All groups share one centre, and each spreads out both ways along 15 directions, with some noise.
(in the rows, 128 means zero)
Known rows, each followed by its group:
[162 106 129 114 161 108 112 166  94 125 128 104 102 168 147 150 125 123
 140 113 156 166 117 171  75 162] | Mizep
[ 68  98 151 151  87  64 166 154 116 153 134  47 161 100  78 160 111 151
 152 138 122 157 121 168 107 131] | zizo
[149  75 186 116  87 151 141 152 114 144 181 154 131  97 144 162  53 125
 142 171 111 137  77 111 144  90] | zizo
[116 175  84 126 166  98 146 160 143 119  97 152  81 191 174 146 199 105
 134 149 122 140 158 154 113 140] | Pima
[152 130 148 108 184 185 116 176 109  78 155 119 110 134 190 126 169 159
 139 128 106 133 185 158 118 149] | vegat
[100 117 144 132  89 136 170 107 139 148 127 127 133  85  98 106 152 111
 131 148 153 107 130 111 138 130] | vegat
[ 72 170  85 164 159  51 166 103  96 111 158 131 169 131 116 125 153 174
 128 140 114 124 164 145 160 110] | zizo
[ 87 124 169 105 118  97 109 145 160 123 154  57 173 123 104  83  89 180
  73 184 136  85  87 177 123  68] | vegat
[122 166  68 145 135 101 143 128 105 148 102 137 107 192 126 145 182  78
 142 117 145 164 151 139  92 147] | Pima
[170 139 116 131 116 131 123 140  94 144 117 140  48 189 130 163 131 115
 103 136 158 145 101 134  87 164] | zizo
[108 172 105 129 145 170  91 157  84 144 163  79 153 149 124  97 140 127
 117 168 123 114 157 153 104 117] | vegat
[121 138 168 109 107  87 117 166 112 138 173 125 126 112 111 152 121 161
 147 135 114  92 110 128 135 153] | zizo
[104 142  97 151 162  97 151  93 125  85 113 133  98 168 167 123 141 135
 150  88 141 117 176 110 176 150] | zizo
[ 96  63 140 136 101 158 104 141 131 179  97  38 176  87  90 107  89  84
 129 133 146 163  97 162  75 106] | Pima
[ 93 101 127 106 155  65 164 136 124 141 173 183 154 102 142 122 125 128
 118 167 147 123  99 156 158  73] | zizo
[155 175 175  79 118 126  53 181 124 129 139 196 120 128 140 126 180 140
 102 120 105 112 134 131 120 105] | zizo
[148 155 178 109 104 174 107 145 104 144 145 132 121 128  97 123  75 110
 147 116 140 160 164 151 153 146] | Mizep
[134 131 145 119 101 113 205 126 171 115 166 171 120 134 129 150 115 111
 158 154 145 123 141 113 169 115] | Mizep
[115 149 103 123 152 106 143 137  81 165 125  92  85 176 131 158 158  99
 200 134 114 148  98 146  83 241] | Pima
[129 110 110 147 197 108 108 100  98 130  97 122 106 134 181 112  64 134
 107 184 128 139  57 150 128 113] | zizo
[124 154 134 152 126  85  98 175 122 150 139 114 176  93 110 137  82 121
 152 179 131 114 138 131 133  81] | Mizep
[147 132 125 118 192  69  52 161 105  93 125 136 134 154 161 135 100 176
 111  72 122 135 141 159 134 115] | Mizep
[168 120 158 100 128 197 115 164 157 113 153  92 116  98 131 122 125 129
 155 135 138  77 143 111 115 181] | Mizep
[150 106 135  88 141 150 188 175 143 117 194 125 176 139 113 146 156 117
 156 123 140 188 171 194  94 123] | vegat
[112 101 135 143 111 199 132 110  77 128 140  68 134 117 105 104 141 123
 140  89 148 147 178 128 111 160] | Mizep
[188 131 117 127 100  76 158 113 147 131 103 185 112 154 114 155 172  84
 157 104 165 151 104  92  87 143] | zizo
[114 102 144 128 137  91 115 122 131 109 132 164 160  85 124 110 109 161
  86  93 149 126 154 140 176  62] | Pima
[135 113 109 151 103 152 136  95  65 168 130 137 155 128 111 132 153  95
 136 142 116 179  94 112  74 115] | Pima
[141 122 102 130 145 117 175 164 117 139 139 130  86 129 143 163 186 133
 114 194 138 123 102 153  77 153] | Mizep
[139 166 116 135 164 124 124 141 111  86 150 112 171 144 165 113 205 149
 161 150  99 119 161 120  87 123] | vegat
[111 144 149 173 114 120 150 169 148 105 105  52 124 123 139 152 102 164
 125 195 104 134 152 155 115 104] | vegat
[ 99 135 143 140 126  33 150 120  74 120 181 151  84 137 143 161 111 187
 138 143 128  68  97  99 179 155] | zizo
[171 153 145 111 189 105 116 215 173  88 146 137 152  82 173 125 151 153
 146 197 132  88 158 154 117 100] | Pima
[139 124  94 156 175 125 110 150  73 132 108 135 105 141 157 154 129 128
 123 123 122 177 144 158 106 136] | Mizep
[176 115 158  93 139 161 142 174 185 100 174 127 147 119 164 137 113 136
 151 189 107  97 101 122 108 117] | Pima
[101  90 104 121 101  94 129 104  89 148 185 170 144 131 117 134 153 156
  72 123 123  96  73  97 125  79] | Pima
[113 110 154 136 132 141  56 140  83 138 107  92 161  99 134 107 117 112
 170  86 118 145 144 123 114 132] | Mizep
[112 143 137 123 121  97 137 116 125 128 168 213 167 113 131 131 106 122
 140 116 117 136 156 110 200  67] | zizo
[187 125 123 119 133  84 144 138 151 143 106 175 106 101 107 134 130  96
 120 149 203 121 107 132 111 135] | zizo
[ 67  50 115 126 139 120 130 138 122 141 107  97  99 129 171 129 139 117
 111 120 130 126  96 139 116 116] | Mizep
[113  70 131 152 133 122  97 157  73 184  88  81 114  67 119 132 105 108
 123 162 156 151  87 158  80 131] | Pima
[100 100 141 121 195 103 149 123  77 127 101  93  90 110 146 112 167 137
 161 102 150 160 138 192 112 211] | vegat
[ 91 112 107 157 109 136 183 114 116 127 128 112  95 113 115 148 168 150
 115 119 126 123 158 127 135 157] | Mizep
[133 117 140 122 130 112  93 148 149 130 129  77 161 140  93 134  35 132
 139  91 136 153 128 162 135 127] | Mizep
[164 119 102 150 157 150 105 136 115 113  94 165 111 122 156 117 129 105
  90 116 174 147 174 128 129  81] | Pima
[124 161 160 149  78  93 141 109 206  71  77  93 140 158 128 110 151 144
 124 117 130 113 159  99 132  92] | Pima
[ 86 152 131 140 119  66 111 153 152 159 113 156 140  59 110 150 127 136
 159 135  96  80 129 105 178 135] | Mizep
[ 88 139 194 119 103  98 147 103  99  95 137 145  97 146 163 121 171 176
 125 129  97 127 118 121 153 125] | Pima
[188 160 145 140 169  77  90 136  82 114 131 160 118 115 146 145  97 175
 129 161 119 124  90 130 121 143] | Pima
[166 163 130 126 141  53 124  52 168 106  90 166 190 144  98 119 110 139
 157  81  97 169  81 112 127 133] | vegat
[100 123 194  92  84 124  73 157 113 172 104 104 107 118 102 119 124  96
 160  83 134 132 117 137 121 167] | Mizep
[132 127 142 135 144  73 172 165  63 118 158 117  88 151 119 174 148 166
 139 116 160 173 166 190 109 175] | Mizep
[128 154 197  95  93  95 145 136 130 164 148 121 188  79  68 118 140 125
 176 169 108 156  83 160  94 147] | Mizep
[134 110 194 106  94  91 178 153 161  98 149 143 170  88  97 139 173 149
 158  96 142 163 177 152 126 115] | vegat
[108 120 137 105 113 186 145  90 124 131 191 173 202  82 110  82 146 143
  84 152 104 121 123 120 156  61] | Pima
[148 129 158 107  60 155 163 137 110 123 200 135  89 192 109 164 128 147
 104 126 133 125 123 117 121 136] | zizo
[134 113 139 128 121 107 166 124 107 104 185 161 177 145 162 130 154 122
 160 152 127 148 127 109 117  73] | vegat
[113 104 135 104 106  93 174 128 138 102 199 135 178 127  93 115 166 163
  97  99 169 112 157 145 131  84] | vegat
[176 155 166 100 116 128  96 132 176 132 156 132 162 100  91 125  46 134
 165 129 118  88  94 100 157 154] | zizo
[101 101 173 119 105  97 166 122 123 121 124 136  46 155 159 162 116 148
 135 125 119 126  93 126 158 166] | Pima
[120 109 131 115 109 130 104 126 127 138 160 158 113 147 133 141  66 134
 103 105 123 102 106 104 175 106] | vegat
[100  62 118 114 187  93 124 182 118 117 146 119 113  79 178 128 161 138
 145 122 157  84 141 145 132 142] | Pima
[ 99 123 173 115 119 117 126 141 153 131  68  99 105 102 136 132 177 123
 178 100  93 144 129 138 118 189] | vegat
[ 90 111 138 100  81 158  95 153 140 152 169 109 166 107  93 116 142 103
 159  73 127  83 162  94 144 133] | zizo
[111 154 138 137  99 123 118 126  89 123 160 176 175 117 124 128 176 140
 134 104 100 144 172 104 143  79] | zizo
[143 185 156  74  98 114 109 113 173 156 136 201 137 141  94 115 116  98
 132 125 118 111  87 110 159 128] | vegat
[ 70 185 188 111  91 113 132  79 115 122 107 148 133 183 140  97 160 128
 146 119  68 173 119 129 154 111] | vegat
[154 136 140 110 170 114  95  96 134 131 102 142 150 126 134  94  76 114
 140 135 132 144  79 140 133 130] | zizo
[137  83 137 102 147 145 167 110 167  94 159 108 194 143 144 116 126 136
 139 129 102 172 102 154  97  98] | vegat
[115 135 143  87 106 138 108 101 185 101 157 161 156 173 158 119 127 146
 117 108  63  89  86  75 161  94] | vegat
[ 83  92  83 120 101 110 139 144 131 169 135 103 152 174  98 134 154  74
 114  97 162 156 132 151  91  94] | Pima
[157 144 156 111 142 143  61  98  73 122 112 124 124 153 123  92 126 132
 122  69 138 155 125 137 111 156] | Mizep

New rows. What belongs after each?
[161 165 113 118 126 145 130 152 148 135 134 140 157 153 148 149 182 112
 149 185  68 143  87 116  62 121] | Pima
[177  92 153  80 180 135 130 156 123 130 138 154  85 123 176 123 140 102
 154 152 166 126  84 149  97 171] | zizo
[133 130 142 108 126  85 173 128 167 118 128 142 124 184 161 145 130 115
 141 182 107 160  68 146 103 104] | vegat
[124  21 177 112 129 130  92 146 144 130 101  80 134  63 157 109  97 137
 110 134 140 109  57 129  98 103] | vegat
[115 148 111 133 122 141 155 131 134 115 145  88 158 202 144 119 151 122
 100 191 111 165 117 160  73  69] | vegat
[147 160 186  81 128 125 129 124 150  98 115 154 118 148  95 111 146 162
  90  76 140 180 163 200 137 138] | vegat
[125 135 187 101 110 130  81 137 113  95 124 159 126 157 172 103 165 150
  91 114 108 140 132 127 126  67] | Mizep
[114  84 148 142 101  85 161 111 136  99 156 155 110 110 157 126 113 170
  75 173 150  72  89  91 161  60] | zizo
[143 130 137 105 150 120  85 175 126 129 157  93 127 125 106 131  89 146
 141  92 156 101 156 156 137 172] | Mizep
[194 137 129  96 129 153 130 134 196 121 158 123 172 132 116 134 105 111
 176 145 108 103  84 100 100 158] | zizo
[105 116 128 141 143  60 177 120 132 105 110 126 112 113 122 120 173 129
 158  92 192 119 182 139 149 158] | zizo
[167 145  70 137 186  71 178 145 145 103 167 179 152 158 150 166 126 144
 122 170 133 147 128 155 121  93] | Mizep
[149 126 124 108 117  97 115 167 163 155 129 172 171 102 127 156 152  84
 180 126 104 133 104 105 103 117] | zizo
[162 135  95 108 133 122 138 135 103 172 197 234 164 101  82 159  97 127
  91 133 126 154 112 144 155  90] | Pima
[131 120 125 148 134 125 131 125  94 101 122 146  49 164 182 144 138 141
 115 118 143 106 142  98 150 143] | zizo
[ 88 104 120 100 182 108 104 150 100 156 117 194 111 107 169 148 138 109
 151  87  91 168 124 160 163 143] | Mizep
[159 105 162  74 154 125 132 111 147  96 134 182 120 145 178  96 169 111
 145 110 148 125 100 118 123 132] | zizo
[169 147 114 196 102  97 134 130 112 113  63 135  92 119 122 162 155 134
 115 130 151 153 161 103  98 118] | zizo
[ 76 122  94  87 142 129 112 154 104 112 193 104 148 203 141 121 205 150
 112  64 115 116 165 154 104 131] | vegat
[133 115 154 116 113 161 189 129 174 144 132 158  85 107 132 159  62 104
 156 166 116 135 108 128 183 155] | vegat
[128 113 149 101 104 147 181 113 107 166 153 149 115 156 126 116 140  66
 139 183 168 165  85 149 102 121] | Mizep
[141 163 142  95 141 108  85 188 123 167 103 110  98 169 121 129 117 105
 108 171 145 153  95 199  77 139] | vegat
[ 91 135 145  91 145  64 110  75 123 112 121 150 146 166 140  69 175 141
 108  89 146 116  96 135 134 112] | zizo
[200 104 238  86  68 166 150 177 142 105 174 159  77 113 125 155 109 147
 121 139 161 126 130 131 128 137] | zizo
[139 231 116 117 181 106  87 129 122 142 105 121 164 145  94 104 117 134
 143 139 107 159 147 188 123 162] | Pima
[176 126 112 119 177 117 159 166 159 124 142 171 144  93 150 144 121 118
 140 194 140 133 119 152 117 108] | zizo
[133  92 114 114 126  75 169 122 136 110 141 165 121 188 167 153 184 114
 136 115 132 157  93 121  93 110] | vegat
[132 153 106 147 117  47  97 129 141 149  89  96 175 137  76 147 133 133
 133 113 114 148  93 136  70 126] | Mizep
[114 127 144 113 122 141 123 133  93 155 123 125 103 112 123 119 186 127
 120 145 127 123 108 139  95 162] | Mizep
[131 122 101 108 118 143 102 179 143 139 121 163  62 132 130 149 181 104
 102  71 171  88 186 114 138 156] | Pima
[134 118 105 143 101 201 103 108 171 128 104 102 125 129 121 110  81  89
 133  94 140  93 155  67 157 127] | Mizep
[174 132 101 129 146  91 207 131 162 115 116 117  84 171 106 155 137 112
 144 138 193 151 133 167  96 186] | zizo
[ 43 112 115 154  92  94 146 139 134 185 104  74 130  65  62 151 112 138
 126 124 111 112 125 146 148 159] | Mizep
[109 132 137 130  88  78 141  78 100 131 160 130 153 159  96 114 129 166
  77 146 132 121  66 120 116  84] | zizo
[107 124 172  72 112  60 154 157 202 144 132 126 138 123 119 135 133 121
 157 166 123 105  63 154 120 142] | vegat
[160 141 131 153 120  84 138 146 131 126 150  95 151 111 122 120 104 119
 156 205 177  75 110  99 104 110] | Mizep
[117  82 140 116 121 161  33 154  67 162 116 119  99 133 164 106 124 103
  93 115 139 113  90 114  99 103] | vegat
[151 136 104 143 142 104  93 119 134  94  99 136 138 168 143 140 138 146
 117  70 111 152 143 115 114 116] | Mizep
[143 138 105 153  91  95 129 155 141 148 101 103 112 129  85 158 152 131
 105 138 154 116 130 124  80 132] | zizo
[128 118 214  93  79  99 110 141 161 117  65 156  96 137 130 138 165 130
 118  77 117 174 119 144 119 122] | vegat
[164 131 187 108 127  53 118 175 103 135 139 137 165 112 151 135 166  94
 227 165 138 149  93 125  64 137] | Mizep
[192 128 111 108 170 121  87 160 129 125 154 200 154 118 135 148  91 135
 102 117 130 149 122 142 130  84] | Pima
[106 123 112 163 121 144 111 162  68 132 123 146 140 132 175 152 195 131
 102 154  75 177 150 130  85  58] | zizo
[126 120  92 145 163 104 130 101 115 117 145 108 122 143 132 103  81 157
  68 172 172  91  94 140 140  95] | Mizep
[111 134 113 115 147  61  89 110  76 135 115 161  80 187 177 136 173 124
 148 100 113 108  69  96 113 169] | zizo
[146 170 198 105  98 144 108 187 135 134 122 149 118 100  99 148 123 126
 156 104 118 164 190 160 146 146] | vegat
[123 130 130 132 146  98  82 106 108 146 101 142 111 116 140 101  93 114
 133 132 148  95  89 102 150 131] | Mizep
[ 73  75 147 127  91 158 121 164 139 122 122  67  92 125 145 127 146 144
  95 114 133  91 148 126 128 117] | Mizep
[ 69 102 128 117 139 141 138 133 109 102 145  97 110 176 175 144 161 152
 140  80  82 145 154 139 136 149] | vegat
[101 140 106 132 170 119 149 139 133 135 151 145 148  62 129 100 149 150
  99 200 138  78 138 149 156 100] | Pima
[173 188 115 113 105 148 112 171 172 153 132 178 142 129 119 145 148  85
 135 180 114 117 126 107 106  99] | Mizep
[132 188 138 137 122  90 131 154 139 108 126 129 157 150 142 150 166 133
 184 143  78 143 152 117 113 134] | vegat
[142 155 172  81 121 140 149  76 157 112 138 214 124 149 146 108 128 116
 142 120  98 145  98 112 176 124] | vegat
[105  99 161  94 128 139 224 124 141 141 165 128 136 107 101 127 129 107
 162 137 153 183 141 193 143 157] | vegat
[133 134 192 107 135 138 141 164 136 113 191  93 158 107 128 149  51 176
 171 165  80 132 116 158 154 146] | zizo
[149 111  87 153 151  91 136 125 169  95 114 116 144 161 146 152  78 143
 114 121 125 142 123 126 128  90] | Mizep
[ 75 128 121 131 138  75 132 134  92 124 141 179 120 112 151 131 192 142
 131 103 122 108 160 116 163 110] | Mizep
[170  96 157 117 115 103 162 109  94 135 183 105 131 137 126 155 117 145
 176 167 118 117  27 103  73 188] | zizo
[155  94 190 125 131  96 161 126 136 122 111 177 101  68 154 144  98 120
 178 150 137 143  99 116 157 145] | vegat
